The rows of a group lie close to one hidden flat surface of 11 dimensions, which passes through zero. Surfaces can cross.
In the rows, 128 means zero.
Known rows, each followed by its group:
[141 133  90 155 149 120 107 122 152 103 144 163 144 105 122 125  98 110
 156]
J_807
[ 70 117 172  95 137 120 109  44 137 148 152 128 153 123  94 113 146 129
 143]
J_72
[116 124 112 155 103 137 120 145 129 119 133 140 153 158 112 130 137 102
 133]
J_32
[170 125 140 105  78 134 121 188 131 123 122 104 146 139 119 133  89 214
 132]
J_807
[115 115 114 177 132 140 100 102 111 159 167 187 100 150 187 131  88 117
 103]
J_807
[124 135 133 126 128 138 111 142 120 100 150 119 155 143 113 115 135 131
 145]
J_278
[147 128 168 120 115 127 149 126  79 124 137 123 109 145 126 132 149 138
 112]
J_807
[122 158 156 134 108 122 159 140  65 140 139 150 171 103  69 104 141 103
 156]
J_32
[ 56 106 139 135 108 164 127 135 137 162 123 124 152 147 142 104 104 131
 120]
J_32
[150  93 148 119  89 117 153 109 113 103 148 132 168 112  81 121 192 139
 117]
J_32
[ 81 145 107 147 147 143 101  82 167 190 127 155 119 113 141 120  81  88
 139]
J_32
[115 125 116 120 171 112 120 112 196  90  86  88 115 125 136 144 105 130
 155]
J_72
[ 97 132 132 123 131 166  85 139  92 203 158 123 110 129 181 135 147 136
 118]
J_807
[120 103 136 129 130 129 146 145 132 114 101 115 138 108 144 113 135 141
 136]
J_278
[103 145 150 147 108 168  88 127 114 187 138 136 169  93 107  93 133 113
 181]
J_32
[131 107 129 133 121  85 159 108 120 138 120 146 144 105 132 125 122 129
 134]
J_278
[108 157 132 146 132 154  95  47 150 168 150 133 115 156 133  94 141  50
 132]
J_278
[167  60 128 125  73 101 127 126 166  68 139 119 130 198 152 145 109 211
  81]
J_32
[150 101 132 120 121 141 188 178  55 110 134 150 120  95 153  99 182 139
  87]
J_32
[108 132 162 134 153 156 130 130 133 152 105 104 111  99 153 113 119 130
 142]
J_278
[152  90 143 100 106  96 160 117 168  84  92 116 116 141 126 119 107 184
 110]
J_32
[167 173 145 109 147 159 118 144 116 121 179 103 107 108 119 139 125 156
 110]
J_278
[151 103 153 122 132 115 134 159 116  94 105 124 128 117 144 121 101 190
 150]
J_807
[168 123 121 137 114 104 130 159  91 101 134 156 125 139 123 141 121 150
 126]
J_807
[114 110 129 134 102 142 118 151 111 150 107 137 123 137 132 124 156 124
 121]
J_278
[142 105 171  89 159 127 150  90 157  99 125  68 127  94 132 113 170 153
 125]
J_72
[102  91 128 165 160 112 136 114 142  95  84 169 129 104 152 101 108 109
 162]
J_807
[127 118 158  57 128 108 133  81 136 149 158 104 125 116 107 149 136 190
  94]
J_32
[167 148 136 128 127  84 117 102 116 107 128 142 112 152 106 154 111 126
 143]
J_72
[150 140 158 100 127 106 168 103 108 135 134 117 120 114 109 129 129 145
 112]
J_807
[119  53 125 115 145 142 130 120 162  78  89 117 131 122 182  73 180 138
 130]
J_278
[184  93 121 101 129  87  68  81 126 127 129 142 108 118 154 145 187 154
 151]
J_72
[184 137 136 121 155  99 138  88 162 113 159 100 132 103 145 134  87 159
 134]
J_278
[101 154 149 111 127 141  91 126  95 172  99 168  66 146 112 141 114 136
 123]
J_278
[123 114 140 110 109 137 128 109 141 133 133 104 154 107  91 122 187 121
 123]
J_32
[111 122 166 146 115 144 146 116 132  97 140 109 123 191 136 120 105 130
  97]
J_72
[115 113 154 122 141 121 126 121 133 112 114 116 136 123 132 119 119 148
 154]
J_72
[145 159 142 105 112 141 116 172 104 162 120 109 118 125 120 136 115 158
 138]
J_72
[133 128 142 119 147 131 120 144 121 117 146 115 143 113 137 125 116 159
 148]
J_807
[173 165 186 145 130 132 175 136  74  93 137 143 107 132 108 103  94 131
 128]
J_72
[ 88 138  84  68 124 141 142 149 196 170 135  64 188  85 102 122 135 145
 127]
J_807
[117  92  98 140 112 113 138 139 144 121 130 153 152 118 135 133 124 137
 113]
J_72
[133 124 140 110 113 146 132 120 146 142 125 108 106 143 137 123 134 146
  94]
J_278
[159 150 107 141  73 114 159 168  83 116 130 163 144 168  93 113 114 108
 116]
J_32
[145 126 107  97 140 137  86 158 131 167  99  97 118  91 163 139 171 149
 157]
J_72
[155 138 145 136 147 135 108 116 122 100 155 129 126 125 129 124 126 131
 145]
J_807
[116 130 125  94 111 125 127  93 164 117 164 142 138 140  74 139  91 167
  93]
J_72
[132 121 114 146 114 122 165 174 101 139 161 123 171  95 127 151 135 138
 122]
J_278

New rows, each followed by its group:
[156  92  45 123 111  83 149 115 189 119  74 164  99 120 135 146 143 109
  85]
J_807
[140 135 149 123 114 119 114  87 110 150 145 139 136 129 124 106 132 128
 143]
J_278
[174 145 153 108 125  96 163 122  95 192  69 118  65 111 178 121 110 144
 123]
J_72
[117 111  93 128 120 121 112 156 144  91 126 131 141 161 127 143 129 135
 122]
J_278
[119 122 128 140 123  91 135 122 139 127  89 135 119 152 136 146  80 137
 147]
J_72
[112 124 166 113 124 137 123 147 145 111 117  93 135 148 124 132  91 175
 138]
J_72
[ 90 128 111 128 131 150 165 191 101 104  99 121 120 154 138 122 147 105
 102]
J_32
[156 113 141 115 150 108 147 132  98 112 147 137 132  92 141 122 129 161
 132]
J_807
[139 129  94  93 123  99 146 169 118 109 104 111 124 138 104 164 171 130
 114]
J_807
[123  89 115 159 114 233  60 184 142  73 182 138 119 195 183  93 146 157
  80]
J_72
[133 122 121 110 143 124 126 111 160 132  98 130 111  91 126 116 137 132
 133]
J_32
[127 154 195  93 119 152 100 122  87 178 122  78 103 153 143 120 150 151
 141]
J_72
[177 143 121 115 161 130  60 138 102  72 131 166  89 134 117 130 146 139
 158]
J_278
[101 153 142 123 110 109 165 150 113 185  86  79 134 139 134 152 120 114
 141]
J_72
[105 103  59 109 133 105  99 128 185 183  85  86 130 112 173 171 184 104
 133]
J_72
[115 130 113 125 154 128 111 139 109 120 153 128 106 164 158 162 132 127
 107]
J_807
[101 131 108 145 161 141 117 133 126 130 120 166 117 104 135 123 113 106
 136]
J_32
[129 170 133 182 177 166 153 168 146  94 135  77 151  83 124 125 125  75
 169]
J_278
[134 139  99 132  94 137  92 177 112 142 150 111 151 165 117 166 161 126
 134]
J_72
[ 90 145  98  90 155 128 113 153 123 115 116 180 113 109  70 144 119 138
 125]
J_32
[119 157 136 121 130 121  95  82 114 158 134 154 102 151 114 128 119 106
 134]
J_72
[122 149 107 114 116 115 117 122 133 155 133 175 124 126  90 137  74 141
 121]
J_72
[128 112 133 126 129 127 168 127 145 141 143  94 150 100 152 126 117 147
 110]
J_278
[111 173 120 136 124 125 120 141 112 150 126 147 129 152 116 129  69 115
 147]
J_32
[140 128  92 147 137  89 149 145 152 108 143 120 153 116 133 168  83 138
 136]
J_278
[ 85 112 115 156 125 114 185 158 142  73  80 125 123 199 145 129  87 100
 106]
J_32
[151 119 152 120 112 104 133 117 146 113 119 101 127 154 137 131  92 168
 130]
J_32
[ 98 164 170 107 147 160  88 102  78 141 142 156 110 142  91  97 147 108
 150]
J_278
[172  98 159 166 152 135 109 112 138  39 132 141 121 132 149  93 121 141
 159]
J_807
[148 123 145 141 116 136 128 134 119 121 116 125 150 105 116 109 152 123
 158]
J_32
[149 111 109 154 127  62 154 120 118 104 128 152 176 107 118 136 107 115
 171]
J_278
[146 127 139 110 104  98 162  96 123 124 100 149 108 135  98 118 140 123
 106]
J_278
[194 128 105 136 111 122 133 174 119 103 129 121 114 134 144 148 139 151
 113]
J_72
[143 154 125 103 143 133 129 131 155 113 136 120 120 111  90 136 108 144
 126]
J_72
[121 143 145 141 155 121 129 138 121 111 121 107 122 136 141 140 105 119
 152]
J_32
[130 138 112 145 117 118 119 136 135 161 124 134 115 132 139 165 100 124
 126]
J_278
[146 106 142 130 101 123 137 155 131 103 106 115 129 154 140 117 105 169
 129]
J_32
[128 127 212 127 153 197 133 109 115  71 164  84 108 163 148  78 147 138
 107]
J_72
[124 121 137 121 145 149 110 155 136 128 109 103 118 121 158 125 126 151
 144]
J_32
[140 142 137 122 112  68 168  96 129 127 126 126 135 140  87 161 105 124
 125]
J_72
[128 166  93 141 116  80 120 133 126 148 102 170 121 150  92 171  62 108
 150]
J_72
[146 105 120 147 131 109 126 128  73 136 139 172 150  90 136 118 163 122
 155]
J_278
[163 130 124  88 116 133 123 120 139 164 118 103 105 102 131 130 170 147
 113]
J_807
[144 143 122 125 145 134  98 172 132 101  90 131 111 122 130 132 100 153
 163]
J_32
[147 143 118 158 139 137 112 138 112 111 126 141 130 116 123 118 159  85
 160]
J_278
[118  83 151 128 150 145 103 152 124 113 129 138 115 114 178 130  96 201
 137]
J_32
[191 159 135 114 138 112 112 163 116  78 121  85 119 132 106 158 170 133
 159]
J_32
[142 153 112 126 130 121 136 127 133 128 116 122 119 128 113 127 137  98
 133]
J_32
[130 120 121 110 133 175  95 133 149 147 120 124  63 143 163 133 151 143
  80]
J_278
[149 119 116 106 130 151  59 113 165  81 173 160 116 153 100 131 103 183
 108]
J_72
[154 142 118 103 119 117 147 152 113 126 103 139 106 124 121 114 118 146
 117]
J_32
[ 93  94 176 119 114 152 144 117 168 132  46  85 130 113 131  81 155 130
 149]
J_807
[155 153 125 134 158 151 110 163 103  82 134 145 110 109 107 132 158 115
 140]
J_278
[102  65 133 108  87  53 145 113 104 135 111 163 179 144 126 127 104 180
 149]
J_278
[129 136 111 142 128 121 143 111 161 109 132 140 161 109  91 110 118  98
 144]
J_807
[159 170 102 136 174 147 175 153 145  76 182 105 127  86 102 148 133 105
  90]
J_278
[179 143 178 119 119  97 162  90 111  98 114 122  87 145 102 132 124 136
 115]
J_807
